Each new row is followed by what is left after taking away its nearest point in the smallest flat space through zero that holds the last named rows.
(in the rows, 128 means zero)

Q_945:
[[140  83 156 176 196 141  94 181 119 149 131 152 147 163 185 148 156 116]
 [160 145 146 127 174 131 139 168 127 123 110 182 159 183 187 178 148 137]
 [118 153 179 203 139 108  86 154 117 106 119 154 142 100 118 129 161 105]
 [156 140 210 163 116  97  98 129 128 118 103 143 150 102 167 142 152 103]
 [102 120 180 117 142 143  91 137 125 169 141 138 137  92 148 136 140 125]
 [184 126 131 116 143 149 127 119 151  90 117 151 151 125 186 106 169 141]
 [145  96 186 148  93 152  85 145 145 112 113 138 100 137  92 128 147 111]]
New rows:
[123 125 134 137 108 144 170 120 144 138 147 113 142 117  84 140 156 115]  [132 120 136 140 124 141 171 124 142 142 146 116 152 123 110 144 160 115]
[143 165 128 155 121 139 140 158  98 154 148  93 151 138 140  98  94 127]  [153 163 141 139 109 159 132 159 110 145 144 105 144 140 133  97 105 132]
[128 142 145 129 121  98 142 184 116 130 144 148 130 128 119 156 137 101]  [138 122 124 113 117 113 144 164 126 126 152 130 126 114 127 126 140 108]
[199 148 158 113 117 146 147 137 124 160 109 135  94 162 145 146 143 146]  [163 156 132 142 131 138 139 132 110 164 129 118  95 126 125 118 143 143]
[150 151 119  86 117 120 126 128 140 162  95 120  93 114  86 117 177 137]  [151 141 114 115 142 104 126 139 128 170  96 115 104 124 109 122 176 128]

Q_99:
[[117 167 149 117 155 146 114  96 127  91 111 161 116 140 143 109 145 112]
 [116 113  86 117 104 110 114 168  80 110 124 149 180 158  91 159 149 120]
 [153 122 156 145 165 112 103 124 151 108 176  97 114  95 152 111 150 116]
 [139 137 141 114 166  99 126  88 169 114 171 142 100 128  76 132 105 118]
 [145 128 135 144 115 109  84  82 116 121 158 144 130 113 106 170 148 162]
 [159 137 143 140 106 117 162  90 145 104  88 179 125 121 160 120 121 140]
 [106  84 114 121 175 100 104 113 149 155 148 137 125 127 146 149 129 152]]
New rows:
[112 116 131  95 127 131 141 133 143 128 106 136 121 108 112 114 136 125]  [119 115 134 104 120 129 128 130 136 125 115 130 124 100 113 121 147 131]
[158 115 154 148 184  70 135 143 123 126 125 140 151 117 127 128 126 106]  [138 139 156 146 158 109 130 134 103 152 106 129 140 123 117 134 119 121]
[122 127 137 124 122 133 179 127 143 121 112 126 121 117 186 106 118 132]  [114 132 127 118 122 126 145 123 123 117 143 123 129 125 137 134 128 134]

Q_173, 7 rows:
[[ 90  96 151  98 105 154 146 123 130 125 128 130 100 161 158 125 118 128]
 [115 193 128  90 149 183 135 117 148 178 165 137 133 132 130 120 114 130]
 [117 108 116 126 149 153 131 110 158  98 108 116  81 151 142 140 115  45]
 [126  98 123  96 129 143  95 173 126 112 107 131 146 125 142 134 108 150]
 [101 147 153 102 120 119 116 138 169 101 134 120 128 162 117 119 132 132]
 [117 163  78  62  98 178 142 148 156 171 120 145 102 197 132 151 146 133]
 [136 122 130  90 119 142 118 179 141 145  79 126 136 136 141 146  90 122]]
New rows:
[105 108 156 130 139 134 105 163 125 107 144 112 162 167 155 111 134 165]  [130 128 133 153 146 134 129 144 122 136 132 111 146 161 148 124 136 126]
[166 125 160 150 121  94  99 131 109 122 103 105 101 129 123 125  98 124]  [153 138 138 129 125 127  97 121 110 131 132 116  95 144 127 122 114 138]
[116 157 112 166 152 143 127 159 163 156 125 156 138 163 124 115 123 122]  [110 123 124 178 145 135 130 154 143 142 125 156 136 154 135 110 122 132]
[ 98 111 111 111 150 158 128 117 123  91 149  98 166  92 108 155 125 102]  [102 121 119 111 116 137 154 122 120 118 133  99 163 110 103 161 132 116]
[124 140 122 155 110 139 143 138 164 120 142 168 167 100 119 150 110 112]  [115 123 121 151  99 141 148 135 159 114 143 170 157 112 126 150 117 118]
[101 113  93 139 131 130 119 165 132 120 138 111 125  93 110 112 103 126]  [ 95 124 100 140 115 125 140 154 135 134 141 111 115 108 108 111 111 126]

Q_614 (7 x 18):
[[129 152 138 146 156 153 119 104 125 138 165 133 128  85 121  92 143 134]
 [112 142  95 157 107 124 167 128 127 129  94 121 142 157 133 132 110  97]
 [146 171  61 125 147 112 165 109 182 137 112  97 120 143  56 121 127 120]
 [188 141 152 116 147 112 131 129 157 140 125 152 116 116 110 117 125 144]
 [118 142 129 161 146 114 154 108  63 120  99 132 166 124  95 129 142  95]
 [120 138  89 140 149 156 158 172 103 155 120 158 168 109  88 122 132 135]
 [144 102  70 121 133 142 160 126 116 104 154 123 148  72 115 135 170 126]]
New rows:
[137 112 155 120 138 115  99 121 135 121 113 126 105 139 118 107 106 121]  [129 107 123 129 134 131 119 131 128 120 118 128 120 124 120 106 113 116]
[147 141 152 118 118 141  89 146 135 117 116 124 121 110 179 140 125 117]  [139 155 123 121 132 140 104 143 129 120 108 114 133 111 140 140 132 111]
[115 122 119 126 135 109 130 119 154 138 111 142 109 130 136 145 121 122]  [111 121 122 130 143 117 127 118 138 138 119 147 117 116 133 141 129 123]
[133 126 130 133 129 117 125 129 142 106  88 133 113 130 157 121 125 135]  [120 130 120 132 143 128 120 132 132 111  98 131 120 119 138 117 134 141]
[ 92  84 127 140 122 122 140 112 123 131 138 111 161  70 148 155 113  90]  [110 105 142 128 137 112 130 122 152 153 127 118 147  89 122 149  96 106]
[149 107 140 137 136 123 134 120 144 157 124 100 148 124 119 129 133  95]  [136 102 141 133 134 132 124 131 142 161 130 102 148 125 125 130 131 102]

Q_841:
[[125 100 142 171 131 197 130 124  92 100 146 168 162 117 113 156 113  97]
 [189 158 211 168 116 211 166 157  93  77 101 145 129 121  80 137  60  78]
 [159  89 173 147  86 174  92  93 106 123 144 152 150 108 130  92 102 101]
 [138 181 155 138 116 211 122 104  86 106 109 178 146 154 105 102 155 134]
 [148 101 211 211  89 153 152  45  99  81 131 121 111 107 148 134  89 147]
 [173 126 211 167 108 176 162 128 105  70 138 132 144 147 114 137  72 100]
 [174 113 161 126 167 184 109 112 131 116 122 156 165 107 124 169  66  83]]
New rows:
[ 88 119 109  70 133 129 164 102 137 142  93 120 149 127 126 120 109 118]  [ 88 112 123  89 116 138 172 102 124 130  99 121 147 127 122 114 106 115]
[124 154 126 140 166 129 156 126 130 114 119 164 135 130 154 170 184 150]  [149 126 144 132 130 118 138 143 135 127 127 151 130 112 150 133 159 124]
[132 124 113 119 142 131 185 130 141 146 153 143 131 157 127 145 125 139]  [142 119 119 122 125 139 168 118 136 159 142 146 121 133 124 123 121 135]

Q_922, 7 rows:
[[131  92 135 116 156 134  79 142 119 135 139 106 117 139 125  94 172  82]
 [111 116 120 107 126 119 145 101 128 140 107 108 105 112 113 109 175 126]
 [131 148 106  77 160 105 121 144 135 154  83 114  86 144 187 138 194  63]
 [154 150 183 113 118  97 135 149 120 117  97  91 118 184 162  45 132 135]
 [137 109 107 109 112 112  98 141 145 102 134 111 121 129 122  75 211  48]
 [117 170 117 121 139 152  84 161 178 124 133 130 159 160 125 108 191 107]
 [103 123 147  91 135 120 135  99  95 103 132 135 127 158 139 104 198  96]]
New rows:
[106 128 137 157 156 154 137 164 166 131 149 117 115 147 127  94 104 107]  [ 95 125 130 145 148 144 166 138 150 124 144 128 106 136 131 111 112 105]
[116 106 133 145 161  91 121 124 108 110 131 119  94 103 144 157 126 138]  [114 131 134 150 148  97 116 135 133  98 133 120 114 116 135 138 140 146]
[139 113 114 113 154 166  90 106 116 144 164 124 139  96 154 156 141 124]  [151 135 125 114 122 145 118 107 126 129 146 114 140 105 159 123 134 141]
[141 157 127 157 160 124 137 115 136 166 123 140 103 129 127 107 134 146]  [144 146 123 160 149 120 135 112 126 143 141 154 111 128 126 109 136 124]
[ 96 119 154 111 163 163 119 137 134 135  93 109  97 105 119 152 120 152]  [111 125 150 117 129 148 125 145 136  94 108 123 113 111 124 137 121 124]

Q_941 (7 x 18):
[[124 187 145  81 157 114 133  77 176 112 126 140 117 107 138 134 123 149]
 [161 129 141 126 138 148 111 118  98 135 145 139  91 103 135 108 153 123]
 [130 123 151 106 173 121 136 116 184 120  98 160 110 133 141  92 139 146]
 [ 86 138  94 140 138 132 177 136 148 109 109 128 161 152 118  96 136 104]
 [141 109 156 131 170 123 129 152 114 141 166 123 125 137 112 106 139  83]
 [ 82 117  94 125 180 135 143 132 137 130 136 115 122  93 186 147 110  91]
 [136 150 119 158  99 101 103 146 142 125 161 120 108 130 117 134 103 140]]
New rows:
[190 177 118 115 161 157 137 174 113 104 135 171 163 175 101 143 106 122]  [181 163 100 119 163 164 128 174 116 106 123 173 146 154 136 156  97 132]
[143 161 128 146 123 152 108 145 147  85 152 136 114 109 113 136 142 123]  [133 131 135 134 132 157 116 149 145  92 129 134 136 118 119 150 141 122]
[132  81  82 143 145 131 125 117 122 118 132 148 127  98 111 101 129 125]  [135  98  99 126 139 116 121 105 130 118 139 141 141 104  96 123 118 133]

Q_487:
[[129 179 168 104 118 167 157 128 103 111 150 172 110  96  95 143 153 160]
 [126 163 157  87 166 116 181 148 139 115 146 160 123 176  74 161 119 165]
 [ 98 159 124 128 134 178 115 181 130 140 170 141 157  93 127 147 111 132]
 [122 133 155 122  93  88 147 132 152  82 126 167  97 188 156 138 199 145]
 [120 142 118 100 113 140 136 117 149  77 147 107 127 138 107 123 171 149]
 [134 156 144  86 137 143 155 112 133 126 103 151 117 210  89 126 117 186]
 [137 168 129 149 131 140 116 108 104  84 164 138 126 122  52 142 121 116]]
New rows:
[160 166 162 113 138 156 144 117 135 133  96 156 134 115 107 145 160 124]  [151 145 136 129 141 142 122 128 153 133  99 131 150 127 123 141 151 104]
[145 121 100 165 121 158 126 103 127 113 143 105 138 135 136 139 153 124]  [146 122 117 152 138 150 149 117 126 134 137 122 135 138 139 150 141 133]
[101 153 166 122 129  89  92 102 133 155 133 117  91  94 156 101  97 156]  [ 94 161 157 120 132  87  89 109 146 134 149 111  98 112 139 107 101 157]
[119 132 145 124 109 131 101 128 141  89 118 114 151 145 134 144  93 158]  [127 124 157 125 115 118 115 125 131  97 116 117 143 117 140 147  96 149]
[107 165 149  94 146  89 128 148 145 158 102 143 141  89 152 129 160 131]  [113 172 130 113 140  96 100 124 138 141 101 131 145 114 121 119 145 123]
[ 92 164 157  88 111 160 101  89 120  92 133 115 121 165  96 140 127 158]  [ 94 129 160 108 127 122 106 109 120 124 129 111 123 130 136 148 115 122]

Q_925:
[[110 123 118 137 114 100 141 138 162 143 133 126 118 201 110 132 133 113]
 [ 66 126 155 117 130 121 167  93  86 103 116 132 146 153 127 125 100 132]
 [131 133 138  99  52  93 135  94 111 136 123  95 134 112 124 102 135 157]
 [128  94 137 131 122 157  81  77 101 156 112 173 123 176 160 103 123 110]
 [141 178 146 132 172 128 144 158 146 149 112 128 128 113 115 128 139 130]
 [125 154 133 141 112  90 103 143 129 119 124 140 118 132 170 132  99 144]
 [142 151 115 195 160 119 151 147 115 155 105 157 122 110 143  93  91 151]]
New rows:
[ 94 136 158 144 127 126 132 129 157 194 129 126 120  85 125 131 116 112]  [ 85 114 150 140 117 129 124 124 153 175 141 126 120  91 131 142 111 107]
[120 113 147 188 114 135 198 116 120 127  96 155  93 126 105 116 139 135]  [131 121 159 153 104 135 148 124 135 109 108 151  88 119 128 146 154 126]
[138 140 161 189 102 154 127 149 123 151 108 141  86 132 120 155 152 142]  [121 129 165 171  93 156 132 139 112 128 116 131  93 128 117 167 151 141]

Q_84 (7 x 18):
[[157 158  89 131 113 118 114 127 198 118 132 106 144 129 177 123  69 140]
 [125  99  66  86 106  95  80  85 142 107 147  95 100 137  85 154 133  88]
 [147 151 105  61 161 139  84 134 143 112  94 118 147 143 116 148 138  78]
 [ 94 113  46  92 124 133  77 141 114 110 121 153 135 113 144 123  92 135]
 [128 129  85  89 155 108 127 114 103 130  96 133  72 146 118 155 118 115]
 [121 159 104  67 116  94 125 118 151 121  91  92 137 125 136 111 122 145]
 [104 141 105 132 117 128 105 185 154 155  82 131 162 126 104 136  77 138]]
New rows:
[155 144  94 129 107 116 117 148 145  79 150  96 118 100 109 122 103 158]  [155 144 122 131 132 132 130 159 116  87 138 114 113 105  99 128 125 149]
[148  73  83 176  99 107 136 133 109  98 122  88 140 110 146 110 102  57]  [146  95 110 157 118 109 158 145  93 106  89  91 145 111 150 101 118  67]
[ 82 104 131 101 117 102 156 142 135 119 104 128 130 124 151 118  88 105]  [100  99 149 115 125 115 155 134 137 114 123 130 130 129 149 126 103  85]
[122 140 128 101 122 123 121 167 112 115 117 123 114 130 116 111 157 161]  [142 135 125 126 122 129 117 162 130 113 138 123 107 137 121 124 144 148]
[129 137 119 144 107  92 114 141 150 136 116 120 123 115 113 132 105 116]  [132 136 132 135 125 108 120 134 124 124 124 136 123 111 131 123 129 114]
[120 160  91 137 172 149 126 102 106 136 130 151 172 105 126 128 152 136]  [125 159  94 152 156 128 137  93 125 147 132 131 158 111 109 137 143 138]

Q_855 (7 x 18):
[[ 68 158 126 130  97 137 113 107 138 146 129 135 108 131 132 134 114 123]
 [135 182 112 135 148 148 174 147 122 161 128 128 136 161 121 120 114 142]
 [151 175 109 121 122 150 141 131 171 139 115 151  97 125 117 116 149 107]
 [112 144 117  97 111 104  92 130 107 120 153 110 111 110 151 105 125  89]
 [115 118 105 133 125 143  89 131 159 144 132  89 109  83  97 110 135  94]
 [ 83 149 105 155 144 126 199 167 161 114 146 125 129 131 118 116 188 111]
 [ 99 138 149 127 188 123 110  78 130 139 124 116 159 130 125  83 180 119]]
New rows:
[135  97 109 127 123 137 128 129 128 128  97 125 114 121 120 122 118 135]  [121 115 111 121 128 129 136 126 119 127 104 128 117 131 132 113 126 131]
[186  93 134 155 131 130 100 130 143 136 139 119 148 146 108 102 145 111]  [140 120 133 155 105 125 114 130 135 138 148 132 138 163 125 112 134 113]
[127 110 147 134 135 127 145  70  91 123 109 135 132 125 134 139  95 134]  [130 124 123 134 132 130 159  97 111 120 119 125 116 110 125 127 113 109]

Q_894 (7 x 18):
[[151 134 140 114 147 160 117 103 143 137 142 103 141 115  92 106 137 138]
 [139 161 110  67 116 128 110 103 145 127 101 125 104  82 137  74 129  95]
 [142 164 147 137 155 111  88 134 115 121 118 120 118  72 109 137  99 147]
 [151 142 117 172 141 150 114 110  83  78 116 120 125  78 116 144 149 149]
 [137 164 127 121 126 114 174 119 102 130  81 129 123  85 131 146  86 110]
 [128 137 136 157 178 161 141 114 148 146 118  87 134 100 116 132 141 141]
 [110 137 121 137 108 127 161 112 137 135  99 154 142  89 141 145 143 138]]
New rows:
[137 162 109 142 106 158 164 145 116 110 154 108  93 165 105 152 100  90]  [118 168 115 141 102 152 134 141 151 123 155 127 100 130 108 147 124 115]
[131 124 132 147 112 165 156 119 112 166 146 128 146 142 158  88 144 120]  [134 140 141 150 117 142 127 133 101 159 144 135 137 122 155  96 123 128]
[108 163 129 127 151 167  93 100 128 119 132 167  99  88 125 134 162 160]  [110 151 133 114 147 157 128 116 117 133 137 160  98 142 128 141 128 135]
[ 93 105 153 134 117  99 162 152 122 157 133 159 142 127 168  92 162 128]  [127 120 160 133 138 113 147 143  96 139 138 133 137 114 139  85 146 128]

Q_381 (7 x 18):
[[163 128 128  86 125 137 125 111  67 120 147 156 154 136 147 117 142 121]
 [128 101 106  79  97 112 150 122 154 140 136 126 133 143 124 124 132  91]
 [149 120 131 142 161 135 131 139 129 147 133 150 120 107 112 120 118 165]
 [124 134 141 136 156 150  72 120 117  75 117 147 118 118 169 114 157 137]
 [141 113 115 129 162 121 168 151 116 163  85 151 104  76 139 110 153  91]
 [113 148 148 122 108 144 128  87 134 158 142 116 115 186 113 145  72 144]
 [131  92 128 150 135 149 142 128 141 157 136 129  90  65 120 146 193 148]]
New rows:
[135  90 151 157 157 133 144 167 164 116 143 121 151 164 134  93 100 129]  [133  92 160 153 140 150 152 144 132 127 145 115 141 157 148 109 132 115]
[131  91 148  99 110 100  94  98 108 109 163 111  99 137 166 146  92 123]  [135  93 143 127 128  87 115 128 108 122 146 108 100 107 154 144  93 125]
[123  92 160  93 111 105 111 101 125 150 166 109 109 142 133  93 151 153]  [117 115 160 123 128  89 120 128 115 144 137 102 117 131 135  87 137 141]
[154 149 126 120  95 122 163 128 134 107 137 136 107 157 113 154  99 156]  [152 143 124 124 110 125 156 135 133  95 119 144  96 133 132 146 126 142]
[106  95  90 116  99 156  95 155 109 113 168 128 111 140 110 152 166  88]  [111 115  98 136 132 154 102 166 103 131 148 140 106 145 102 140 122 101]
